There are 9 hidden switches. A switch that is on adds its own fixed numbers to the row, and there is some noise. The rows also spread widely along 12 directions, which tell nothing about the answers.
Known rows, each followed by its switches (1 for on, 0 for off):
[ -7  -3   5  -5   9   2   0  11 -11   4   0  10  -1   8  -1 -17  -9  13
  -4  -8  15   3  -8  -2 -16  15 -15 -14  -4  15  -4   6  -3   8  -7 -10
  -3] => 1 0 0 0 0 1 0 0 1
[  6   5  -5  -5   4   7  15   1   0  -5  20   8   3   7  -8  24 -12  14
   3  -3  -6  -8 -12   5  -9  -5  -1  -7   7   1  -6   6   4  -8  -7 -10
 -11] => 1 0 1 1 1 1 0 1 0
[  3   4  15   6   4  -6 -18  21  -1   4   4   0 -10  -4  -9   2 -15  10
  -9  -2   1   8  12  10 -13 -10   7 -11 -12   7  13  12  18  -6  -7  -5
 -11] => 1 1 1 0 0 1 1 0 1
[ -5  -4  -1  -9   4   3  19  -9   2 -10   9   2  15  -7 -15   4  -4  10
  13  -4  14  -9 -20   0   2  -7  -5  -1   1 -14 -15   5  -6   9  -3  -6
 -14] => 1 0 0 0 0 1 1 1 0
[  5  -2  -9  -7   6   7  21 -11  -4   5   1  -6  -1 -11   0  11   6   8
  -5   3   9  -1   6   0  -3   2   1  -5   3   3  -4  13   4  15  -1  -8
 -11] => 0 0 1 0 0 0 0 1 0
[ -3  -3  11  -9  11  14  15   6   5 -14  -4  -9  -5   0 -23   0   3  13
  13   4  -5   3   6  -2 -10 -10   0 -18   0 -15   1  15 -12  -2  -8   7
 -14] => 0 0 1 1 1 0 0 0 0
[  9   6  -4  -3  26   5  -1   4 -19  12  13 -16  -9   6   8  -5  23  23
  -3   6 -10   3   6  13 -11  16  26  -5 -11 -15 -14  21   1   6   1  -8
  12] => 1 1 1 0 0 1 1 1 0
[  9   5   2   2  22  13 -16   0 -14  18  26 -15   2   4   1   1   4   8
 -10  -5  -7   6  -4   7 -11  -8   7  -8  -1  -8 -20  13   7  -5  16 -13
   6] => 0 0 0 1 0 1 1 1 0
[  7   4   7   1  14  -6  -3  15  -2   3   7   5   1   5  -1  -6  23   5
  16   9  -6   9 -10  16   8  -8   0   0   0 -10   0   9   7  16   1   0
 -12] => 1 1 0 1 1 1 0 1 0
[ -6   4   0   3   1  -8  -2   9  -7   5  19  12   0  -6   7  16 -22  19
  -2  -3   9  -3 -20  13   3  -4  20   9 -17  -7 -12  19  15  -5  -8 -23
  -1] => 1 1 1 1 0 1 1 0 1
[  0   2   0   4   0 -12  -8  14  -4   1  18  13  -8  13  10  13 -18  18
   5  -3   5  -1  -8   6  -7  -3   9  -1 -13  -1  -1  14  20  -9 -16 -13
  -7] => 0 1 1 1 1 1 0 0 0
[ 16  -6  -3   2  12  -8  -7  -9 -14  -3  12  -9   3   5  -9   2 -10   2
 -15  -8   5 -11  -6   5  -6   0   5   0 -14 -14 -12   0   9 -14 -10  -6
  12] => 0 1 0 1 1 0 1 0 0
[ -1   1 -15  -4  10  -9   1   1  12  17   6  -8 -17  -2  19   3  -3   0
   3   4  10 -11  15   2 -19 -14   3 -19  -4   4  -9  30  18  -3  12 -14
  -6] => 0 0 0 1 1 0 1 1 0
[ -9  -6  -7 -13  10   0  13  11  -4   2   2   1  -7   0  -5   3   6   7
   1   9  14  -1   6  11   1  -7  12  -9  -9  -6  -3  22  -1  20   0 -14
 -15] => 1 1 1 1 1 1 1 0 1
[  7   0   3   2   0 -18  22   9  11  -8  -1   8  -5 -10   2   3   0   6
  14  12  -1 -14  -6  11  -6   5   3  -5  -5  -1   4  11   7  -9 -11   4
   1] => 0 1 1 0 0 0 0 1 1
[-14  -1   7  -1  12   0 -11  10  -2  10  15  -1   1   3  -2 -17   3  -1
   2   8  13   9  -5   9   3 -18  -3  -7  -6  -4 -12  15  10  21  19 -16
 -10] => 1 1 1 0 0 0 1 1 1
[ 17  -2  11   2   7  -1   7   5  -8 -10  15   2  16   0 -18  13   6   6
   5  -1  -9   1 -18  16  12  -8   4   6   1 -15   0  -9   1  -4  -9   5
  -6] => 0 1 0 1 0 1 1 0 0
[ -8   1 -10  -7  14   5   9  -9  -3  16  -7 -10 -13 -12  16  -4   1  15
  -5   2  15   0  10  -4 -14   3   5 -11  -8   5 -13  33   7  12   7 -15
  -5] => 1 0 1 1 0 0 0 0 0
[ 14   0  -2  -4  -6 -11  14  28   5  -9  15  20  -2  12 -16  27 -10   1
   2   3  -4  -9   1  20  -1 -11  -5 -11   4  17  23  -7   9  -4 -12  -4
 -22] => 1 0 1 1 1 1 1 1 1
[-15 -11   6 -13   5   9  -2   7 -16  -3   9   2   5  10 -21 -10 -14  15
  -4 -12  25   3  -7  -3  -5   2  -1  -6 -14  -3 -10   2  -8  13 -11 -13
  -8] => 1 1 0 0 0 1 1 1 0
[  5  14   5   5  15  14  -2  -6   5  10   4  -3  -7  -9   8   8  -4  16
  -4  -4  -8   9  -1   0 -22  -8 -10 -16  14   9  -3  23  10   2  10 -12
 -13] => 1 0 1 1 0 0 0 0 1
[ 24   9  -1   9   9 -15   0   1  -1   7   4  -1  -6  -4  15   6   9  11
   0   2 -12  -2   1  12  -6   6   6   0  -5  -1   3   9  21 -11  -9   3
   5] => 1 1 0 0 0 0 0 0 0
[  5   6  -1   0  15  -3  -1 -15   6  -4   1  -5  -2  -7   6   2  11  17
  16  -1   3   1 -12   0  -4  -8   3  -2   0 -28 -15  26   8  10  -3  -6
 -13] => 1 1 0 1 1 1 0 0 0
[ 10  -9 -11 -15  11   6  10   2 -13  -2  11 -11  -7  20 -16   7   1   7
 -16  -3   6  -8  19   2 -12   3   2 -19  -8   5   3   1  -4   3  -7  -8
  -4] => 1 0 1 1 0 0 1 1 0
[  6   0  -6   0  10 -17 -11  -4  10  -7  11  -1  -7  14  -3  -6  -6   1
   6   2  12 -13   2   1 -19 -11 -10 -20  -4  -9  -4  14  16   5   1 -11
 -12] => 1 1 1 0 1 1 1 1 1
[  6  -1   1 -10  -1  10  20   6   0 -10  10  -6  -3  -2 -19  27 -14  23
  -2  -9  -6  -5   6   3 -10  -2  16  -8  -6 -11   1   7  -6 -22 -22   1
  -6] => 1 0 0 0 0 0 1 0 0

New rows, each followed by its switches (1 for on, 0 for off):
[  3 -11   3  -8   7  -2   4   1   1 -16   0  -4   1  12 -27  -9  -6  -2
  -2  -1  12  -8   6  -1  -9 -11 -14 -21  -6  -3   5   0  -3   4  -5  -2
 -14] => 1 0 1 1 0 0 1 0 1
[  6  -6   4  -6   4  -6  13  16  -3 -13  -1   4  -3   0 -20   6  -4  10
   7   1   5  -9  -1  10  -5   2   6  -8 -11  -4   8   4  -3  -4 -20   4
 -10] => 0 0 1 1 1 1 1 1 0
[ 24  -4  -6 -10  18  12  19  -4  -9  -3   6 -17   2   8 -16   9  32   0
  -7   8 -16   2  16   9  -2   2   1 -13  11 -10   4  -3  -7  12  -2   8
  -3] => 0 1 0 0 1 0 0 1 0
[  6   6  13   0  20  15 -23  13   0   7   3 -25 -19  -3 -17   1   0  12
  -8  -2  -9  13  27   4 -25 -17  12 -25  -7  -8   5  26   7  -6   4  -2
 -13] => 0 0 1 1 1 1 1 1 0
[  6   1   4   5  -1 -13  -9  26  -1   6   7  -1 -17   2   3   9 -14  11
  -5   1  -1   2  18  12 -12  -3  14 -10 -19   7  14  13  20 -17 -14  -2
  -5] => 0 0 1 0 1 0 1 0 0
[ -3   5   8  -2  17   6   6  -1  -4   0  -2  -1  -2 -10  -5  -5   2  17
   4  -1   5   2 -13   5  -9   3   3  -2  -3  -7 -12  17  -1  12  -3  -8
  -5] => 1 1 1 1 1 0 1 1 0
[  9  -2  -9   1   2 -24  16  12   4  -7   3  10 -10   5   9   9  -7   8
   7   5   5 -20  -4  12 -10   8   4  -8 -11   2   4  11  10 -12 -16  -5
   1] => 0 0 1 1 1 0 1 0 1
[ -2   1  14   3  12  -6 -12  19 -17   3   3   9   0   6  -5 -15  -7  16
  -3  -5   8   8 -11  10  -8  13   1  -1 -15   4  -3   3   7   5 -12  -7
   0] => 1 1 1 0 1 1 1 0 0
[ 17  -1  -1  -7  19  10  13 -20   0  -4  -4 -21   4 -11 -16   7  15   3
  -6   1  -3  -2   9   3  -5 -12   1 -10   6 -17  -5  10  -2   7   4   2
 -10] => 1 1 0 1 0 0 1 0 0
[ 13   4  -6  -6  19   5  10   0   8  -1  13 -13  -4   2  -6  14   5   2
   1   6 -18 -13   6  12 -17 -16   9 -19   7 -15 -11  16   2 -16  10  -4
   1] => 1 1 0 1 1 1 1 0 1
[ 16   2   0  -8  21  15  20  -7   2  -1 -14 -17  -4 -15 -14   7   3   8
  -6  -4  -7 -10  12   1 -28   5  -3 -23  10   3   0  12  -9  -7  -3   6
  -5] => 0 0 0 1 1 1 1 0 0
[ -1   0  -3 -17  18  21  30  -2  -4  -6   4  -9  -5   1 -15   8   5  20
  -2   1  -4  -9   3   3 -18   8  10 -18   3  -7 -11  17 -21   3  -3  -9
   1] => 1 1 1 1 0 0 1 1 1
[  9  -5  -7 -17   9  19  14   2 -14  -1   8 -17 -10  12 -20  14  -9  18
 -21  -7  -3  -6  26  -5 -27  10   8 -24  -4   8   3   5  -7  -9 -13  -4
  -2] => 1 0 1 0 0 1 0 1 0
[  6  -5 -16 -13  -2   3  29  -8   1   1  16  -6   3 -12  -5  37 -10   6
  -7   3  -2 -14   5  10   6 -16  23   1  -4 -11 -10  12   8 -16  -5  -8
  -4] => 1 1 0 1 0 1 0 0 0
[  6   1  17   8   3  -9  -8  21 -13   5  16   3   6 -11  -9   3  -7   7
  -2   4  -4   6 -11  21   9  -5  19  10 -17  -3   0   1  16  -9  -6  -1
   4] => 0 1 1 0 0 1 1 1 0
[ -2  -7   2  -5   3  -4  19  13 -14  -2  12   0   2  -6  -7   4  -1  14
   1   6   3  -6  -8  15   9   9  25   9 -21 -12 -10   6  -1  -4 -14  -4
  12] => 0 1 1 0 0 0 1 1 0
[ 11   4   5   2  -5  -6  -1  31  -4   6   5   8 -19   4   4  23   7  22
   3  -1  -5  16  15  12   2   1  14  -2 -10   6  27  13  11   2 -24   1
 -19] => 0 0 0 1 0 0 0 1 0
[ -3  -7  -1 -13  19  18  22 -15  -8  -5   1 -17   5  -1 -14  -6  12  11
   0   2   7  -1   1  -3  -8   3   3 -12   2 -15 -16  12 -12  16   3  -4
  -3] => 0 1 1 0 0 0 1 0 0
[ 16  -3  -2   1   0  -6  11  -3  -8  -5  17   2   8  -7  -8  22  -5   2
  -8  -1  -3  -6 -12  11  13  -6   7   8  -7 -12  -4  -1   7 -12 -11  -4
   2] => 0 0 0 1 0 0 0 0 1
[ -1   1  13   0  15  10  -7   2  12  -4  14  -6   5  11 -18 -10  -4  -3
  13  -1  -1  -1  -2  -2 -21 -27 -23 -27  13   4  -4   6   4   0  19  -2
 -21] => 0 0 1 1 0 1 1 1 0
[ -6  -4  -2 -12   9   2  13  27   3  11   2   4  -9   9  -2 -10   4  -1
   3   6   6  -4  14   9 -20  -1 -10 -28   5  24   6  10  -3   7  11  -5
 -10] => 1 0 0 0 0 1 1 1 1
[ -1  -4 -11 -10   3  11   9  -9  -9  11  14 -13  -2 -11  -4  20  -1   8
 -14   3  12   6  14   2   4 -12  19  -1  -6  -7  -7  19  10  16   2 -16
 -14] => 0 1 1 0 0 1 0 1 0
[  2   9   9  10   7 -12 -11  28 -10   8  13  13 -10  11  16  -1   0  26
  10  -1  -5   8 -13  16  -4   9  11   2 -15   3   3  15  14  -5 -12  -8
   1] => 1 0 1 1 0 0 1 0 0
[ 17   7  10   1   6  12   1   8   5  -9  18  -6  -5   9 -17  25   4  17
   6  -2 -18   9   7   7 -10 -18   4 -13  10  -8  14   6   5  -4  -8   0
 -22] => 0 1 1 1 0 0 1 1 0
[ 11   9  12   2  13   6  -2  17 -10  -4  18   2   1   6  -8   8   9  27
  12  -6 -17   6 -17  15  -3   4  13   1  -3 -17  -4   8  -6 -10 -12   0
   1] => 1 0 0 1 0 1 1 1 0
[ 10   6  13   5  28   2  -5   2 -12   8   4 -14   3  -7  -3 -21  31   8
   3  11 -11  11  -6  16   1   3   8   0  -5 -15 -12  11   3  15  12   2
   7] => 1 1 1 0 0 0 1 1 0
[ 17   6  -7   6   9  -9   3 -11  10   3   7  -2   1  -6  10  12  -6   4
   5  -4   2 -13  -5   3 -17  -8  -8 -11   7   3  -3  12  18 -10   1  -4
 -10] => 0 0 0 1 0 1 1 0 0
[  3   1 -16 -14  13   9  22  -7  12  -4   7  -7  -9  11   1  13   8  13
  10  -1   0 -12  10  -4 -21  -9  -4 -27  12  -7  -5  23  -7   3   3  -9
 -16] => 1 0 0 1 0 0 1 0 1
[  4   0   3   0  13   1 -10  15 -20  13  -1   6  -4  11   2 -15   5  10
 -12  -2   8  13   4   7 -10  16 -11  -9  -5  22   6   2   9  20  -5  -8
  -8] => 1 0 1 0 1 1 0 0 0
[ 13   3   3  -1   7   8 -14   5   3   2  18  -9  -4   7 -14  14   4   1
  -3  -1  -8   9  11   3  -8 -25  -4 -17   7  -7   6  10   9   1   5  -5
 -20] => 0 0 0 1 0 1 0 1 1
[  4   0 -16   1  10 -11   1 -18  -4  14  -7  -2  -6  -9  22  -3   0   8
  -5  -1  24  -5   1  -4 -11   7  -5  -6  -6   9  -7  23  19  19   1 -16
 -11] => 0 0 1 1 0 1 0 0 0
[  4  14   6   7   9   2  -3   6  -4  -4  20   4  -5   1   8  15   6  39
  23  -5  -8   6 -23   9  -4   4  20   5  -7 -27 -10  27   4  -2 -13 -10
  -7] => 0 0 1 1 0 1 1 1 0
[ -1  -6   3  -5  -3 -11  10   9   8  -7  -5  -4  -6 -19 -16  12 -17   4
  -3   6  11  -9  12  10  -1 -15  18  -7 -19  -6   7  15  11  -8 -12  -2
 -12] => 1 1 1 0 0 1 1 0 1
[ 15  -3  10   2   9  -6 -27  13 -16 -11  15   3  -4  29 -18  -6   2  14
  -5 -10   1   7  -1   3  -6   2  -5  -9 -12 -11   9  -3   5   4 -20  -5
  -7] => 1 1 0 1 0 1 0 1 1
[ 10   0   6  -3   9   6   9  -6  11  -3  -4  -5   3 -10 -16   2 -13  -7
 -10  -3  -2  -6   4  -1 -21 -12 -22 -20  15  11   0   1   6  -8   4   1
  -8] => 1 1 0 0 1 0 0 0 1
[ 22   0 -13  -9  12   6  26 -21   6 -10   5 -22   4 -15 -19  24  11   0
  -4   8 -10 -12  12   8   1 -17  10  -9   6 -22  -4   8   3  -1   1   3
 -12] => 1 0 1 0 1 0 1 0 0
[  3   1  -8  -6  -5 -10  25  21   2   6   8   8  -7  -7   6  25  13  10
   8  15   1   3  10  23  14  -7  20   4  -5   5  14  12  12  16  -6  -5
 -19] => 1 1 1 0 0 0 1 1 0
[  7   6   1  -7   1   4  26  -3  19 -11  -4   4  -3 -20 -10  26   2  14
  16   3  -3  -5  -4   6  -5 -13   2  -8  12 -10   5  19  -2   3  -8   1
 -24] => 1 1 0 1 0 1 0 1 1
[ 13  10   3   1   4  -2  20  25  10  -6  12  11  -8   8   7  24  16  21
  24   5 -22   2  -5  18  -6  -1   7 -10  11  -5  15  14  -2  -6 -12   2
 -15] => 0 0 0 1 0 0 1 0 1
[ 10   0   1   1   9 -16  17  17  -5  -6   8  11   2   5  -1  -4   5   4
   7   9  -6 -13 -15  20  -1  11   1  -3  -7  -1  -2  -1   3  -8  -8   1
   9] => 1 0 1 0 1 0 1 0 1
[ 15   2  -1   3  14 -14  -5  10  -2   2  12  -8  -6   2  -5   1  -4   2
   0   5  -9 -13   2  15 -11  -7  10 -10 -14  -6  -5   9  14 -20   0  -1
   6] => 1 0 1 1 1 1 1 1 0
[  8  -8   2  -7  -4  -4  32  -2  15 -21 -12   4   1 -13 -19  18  -3   4
  15   6   5 -12   5   2  -2 -10  -2 -10   3   0  15   5   0   1 -18  10
 -25] => 0 1 1 1 0 1 0 0 0
[ 21  16   5   6  16   1  -2  10   6 -10  13   0 -11  15  -2  11   5  25
  13  -5 -22  -4  -4   7 -34  10  -3 -22  12  -6   6  13   1 -14 -11   0
  -5] => 0 0 1 0 1 1 1 1 1
[  6  -1   4  -3   4  -1   3  13 -11  -8  17   4  -8  13 -14  13 -23  21
 -10  -9  -1 -12  -5   5 -16   8  12  -9 -15  -2  -2   4  -1 -22 -20 -11
  10] => 1 1 1 1 0 0 1 1 1
[ 14  -8 -10  -6  -2 -19  18  14   4  -6   5   5  -7   7  -2  16   2  -2
   1   8   3 -14  11  14   1  -5   7 -10  -7   2  14   4   8  -5 -13   0
  -7] => 0 1 0 1 0 0 1 0 1
[ 12  -4  -5 -10  18   1  14  12 -10  -5   6  -4  -3  16  -9   0  26   9
   9  10  -6  -4   5  15  -3   8   7 -13  -2  -8   3   5  -9  12  -5   1
  -6] => 0 0 1 1 1 1 1 1 0
[  2  -9 -17 -13  11 -13  26  13  -9   8  14   2   5  11   9  -5  20  -4
   9  16   4 -14  -1  19   9   5   7  -5  -8   0 -10   4   0   6   5  -2
   4] => 1 0 0 0 0 1 1 0 0
[ 15  -1 -14  -8  17  -1   4   4 -13  10  17  -5  -4  18   4   5  18   1
  -7   7  -7  -5   7  13  -4   2   4 -10   1  -1  -7   6   6   6   4  -8
   2] => 1 1 0 1 1 1 0 1 0
[ 17   9   7  11  11 -12  -3   4  16  -1   3  -5  -5  -9   4   8  12   5
  17  11 -13  -1   3  15  -8 -19   5  -9   3  -8   9  17  21  -5   4   6
 -17] => 0 1 1 1 0 1 1 0 0
[  2   2   2  -2   6   4   9  -3   8 -14  23   9  12  12 -15  15 -13   7
  14  -3  -2  -8 -22   5  -7 -21 -11  -9  12  -9 -10   0   5  -5   1  -8
 -18] => 1 1 1 1 1 1 1 0 0
[ -9  -4   5  -9  -1  11  27  -2   5 -11  12   7  15 -14 -17  11  -3   7
  15   1   6   0 -24   3  10 -11  -4   2   7 -15 -13   6 -11   7  -2  -4
 -13] => 0 0 0 0 0 0 0 1 1
[ 24   5  -2   8   2 -17   9   5  13 -17  13  14  -2  20   2  15   4   7
  21   3 -13 -10  -9   7  -9  -5 -18 -11  11   0  14  -2  16 -10 -14   6
 -16] => 0 0 1 1 1 0 0 0 0
[  4  -5   4  -7   8  -3  20  11  -5   1  -3  -6   0 -11 -10   1  10   3
   0  13  -1   0   9  16   6  -4  14  -2  -9  -2   4   6   2   6  -2   4
  -4] => 1 1 1 0 0 0 1 0 0
[ 17   7  -6  -5  14  13  -3   4 -11   3  20  -8  -6  19   0  19  24  23
   2  -4 -16  15  10   6  -1  -5  10  -9   5 -16   5  14   2   9  -7  -5
 -18] => 1 0 0 1 0 1 0 0 0
[ 10  -5 -11 -11   8   3  10   5  -4   5  12  -5   3  11 -10  12  16  -6
  -6   6   2   6  15  11   7 -18  -7 -11   8   2   7  -2   7  20   7  -5
 -22] => 1 0 0 0 1 0 1 0 0
[ 14  12  14   9  23  -6   0  13   3   9  -4  -6  -8 -12   6 -13  31   4
   9  19 -21   8   0  21  -2  -3   5  -7   1  -5   3  20   9   7  12   5
   2] => 1 1 1 1 0 0 0 1 1
[ 22   1  -8  -7  13   1  36  -7  11  -2  -4 -12  -2  -9  -1   9  23  -1
   8  13 -16 -14  12   8 -14   3  -3 -16  17   2   4   6  -1  -4   3  12
  -2] => 0 1 0 0 0 0 0 1 0
[  0   0   4  -9   3  -5  40  18  22  -8  -8   6  -3 -19  -8  14   8   4
  29  15  -6 -13  -4  18  -3 -11   8  -9   7  -4   5  16  -7  -4  -4  10
 -14] => 0 1 0 1 1 1 1 1 0
[ 10   5  20   6   1   4  -8  19  -1 -11  16   5  -1   6 -21  17   1  13
   9   1 -14  18  -6  12   8 -19   5   1  -1 -13  13   1   9   0 -14   2
 -20] => 0 1 1 1 1 0 0 1 0
[  4   2  17   0   8   1 -21  19  -2   0   2 -10 -15   0 -22  -2 -15  10
 -13  -3   1   7  22   5 -21 -11   8 -20 -14   3  12  12  11  -9  -7  -3
  -9] => 1 1 1 0 0 1 1 1 1
[ 28   9   8  12   9 -16  -3   6   7 -15  10   7  -3  12  -6   4  10   9
  14   3 -18  -7 -12  10  -8  -1 -11  -9   3  -9  11   1  11 -10 -11   7
  -6] => 1 0 1 1 0 0 0 1 1
[ 15   2   3  -9  10  10  20  16  -7 -11  13  -2   1   5 -18  23  20  18
   4   6 -24   7   1  18   5   2  19  -4   4 -24   4   4 -12   0 -16   5
  -6] => 1 1 0 0 1 1 0 0 1
[ 9 -1  1 -4 19 -4 21 18 -9  8 -1  5  4 -3  2 -9 17  0  1 10 -7 -8 -7 22
 -4 12  0 -9  0 11 -3  4 -6  1  6  1  9] => 1 0 0 1 0 1 1 0 1
[  4   0  18  -3   7   8  15  19   4 -15  -1  -5  -4  -6 -26  13   5  14
  12   6 -14   7   4  13   1 -14  15  -7  -3 -16  11  10  -7  -5 -14  10
 -15] => 0 1 1 1 1 0 1 0 0
[  2  -1  -2  -4  -1  -4  16   9  -7   6   4   1  -4 -16   1  16   7  13
   2  10   5   5   4  14  10  -1  22   8 -10  -4   4  15  10  12 -10  -4
 -12] => 0 1 1 0 0 1 0 1 0
[  3  -6  -1  -8  13  15   2 -10 -14   1  14  -3  14   1 -20   1 -19  -4
 -23 -11   8  -6 -13   0  -8  -5 -14 -10   3   3 -20  -4  -3  -5   6 -14
   3] => 1 0 0 1 1 1 0 0 1
[  9   4  15   6   8  -1 -11  11   1 -13  14  -9 -10   9 -11   7   0  24
  14  -4 -13   4   1   5  -9 -10  14  -8 -13 -25   4  16   6 -17 -16   4
  -7] => 0 0 1 1 0 0 1 0 0
[ 28  13   5   9  20   5  -8  -3  -1   3  11 -12  -1  -3  -5  16  13   6
  -7   3 -23   8   4  15  -8 -13   3  -7  12  -7   4   6  17  -2   6   0
  -8] => 1 1 1 1 1 0 1 0 0
[  2   0  -4 -10   6   6  20   4  -5  -6   5   8   0   8  -1  15  13  25
  13  -1   1   4  -7   5   2   5   5  -2   3 -10   1  12  -7  15 -17  -5
 -17] => 1 1 0 1 0 1 0 0 0
[ 10  -6   3  -6  14   2  -2  12 -21   0   6  -1  -3  23 -13 -11   4  11
 -12 -10   7   2   2   3 -11  15  -9 -13  -8   9   3  -6  -7   6 -12  -4
   1] => 1 0 0 1 0 0 1 1 0
[  4   7  -2   0  17   3   1  10   1  12  13  -9 -11   6  13   6  17  12
   9  11 -10   5  11  13 -11 -12  14 -14   2  -2  -1  25  12   5  11  -8
 -11] => 0 1 1 1 0 1 1 0 0
[ 14   3 -12  -5  17  -3   6  -1  -4   2   9 -14  -7   6   1   7  18  11
   2   8  -9  -5  12  11  -9   0  15 -11  -4 -16  -4  17   7   2  -1  -3
  -5] => 1 0 1 0 1 1 1 0 0
[  3   0  11  -3   2  -5  -3   6  14 -24   4   4  -5   7 -24   7 -10  14
  18  -5   0  -6  -7  -1 -10 -15  -4 -13  -4 -24   3  11  -1  -8 -20   1
 -18] => 1 1 0 1 1 1 0 1 1
[ 12   2 -11  -7  -5   2  13   7  -9   5  19   0  -5  -7  -3  41 -11  18
 -11  -5  -4  -4   5  12   5  -4  26   6 -11  -5   2  10   9 -15 -18 -10
  -6] => 1 0 0 1 0 1 0 1 0
[ 16  -2  -3  -1   7 -15  -2   7  -3  -1   6  -4   0   1  -5   3  25   3
   8  10   3   5   8  16  14 -11  10   1  -9 -17   9   6  13  21  -5   2
 -19] => 1 1 0 0 0 1 1 1 0
[  0  -6 -12  -6  13  -3  -6   2 -16   6  19 -11  -7  19   5   1   8  12
  -3   3   8  -1   9   6  -3  -3  19  -7 -17 -15 -11  18   7   8   0 -16
  -2] => 0 1 1 1 0 1 1 0 0
[  7  -2 -14  -8   7  -2  21  -9 -10  -4   6  -5  -3  -6   0  16  -3  23
   1  -4  10 -16  -6   4  -7  15  21  -1 -15 -14 -12  19  -4  -2 -17 -11
   2] => 0 0 1 1 0 1 1 1 0
[  8   4   8  -3   7  -3  24  15   5 -13  -3   9   3 -12 -14   9   5  11
  15   8 -10  -5 -11  18  -2   2   2  -6   5  -5   7   7  -5   0 -10   6
 -12] => 1 0 1 0 1 1 1 0 1
[ 13  12  13  -1  17  17  -1  25   0   7   7   0 -10  14  -5   1  24  15
   7   2 -24  21  11  10 -17   0 -11 -20  18  10  14   6  -2   8   1   6
 -15] => 1 0 0 0 1 0 0 1 0
[  6  -7  -2  -5   9 -13  10  -3 -11  -2  -4   3   8  -8  -4  -8  19   2
   6   7  15  -2 -12  11  18   3   2   9 -12 -12  -5   5   2  24  -8  -2
  -7] => 1 1 0 1 0 1 0 1 0
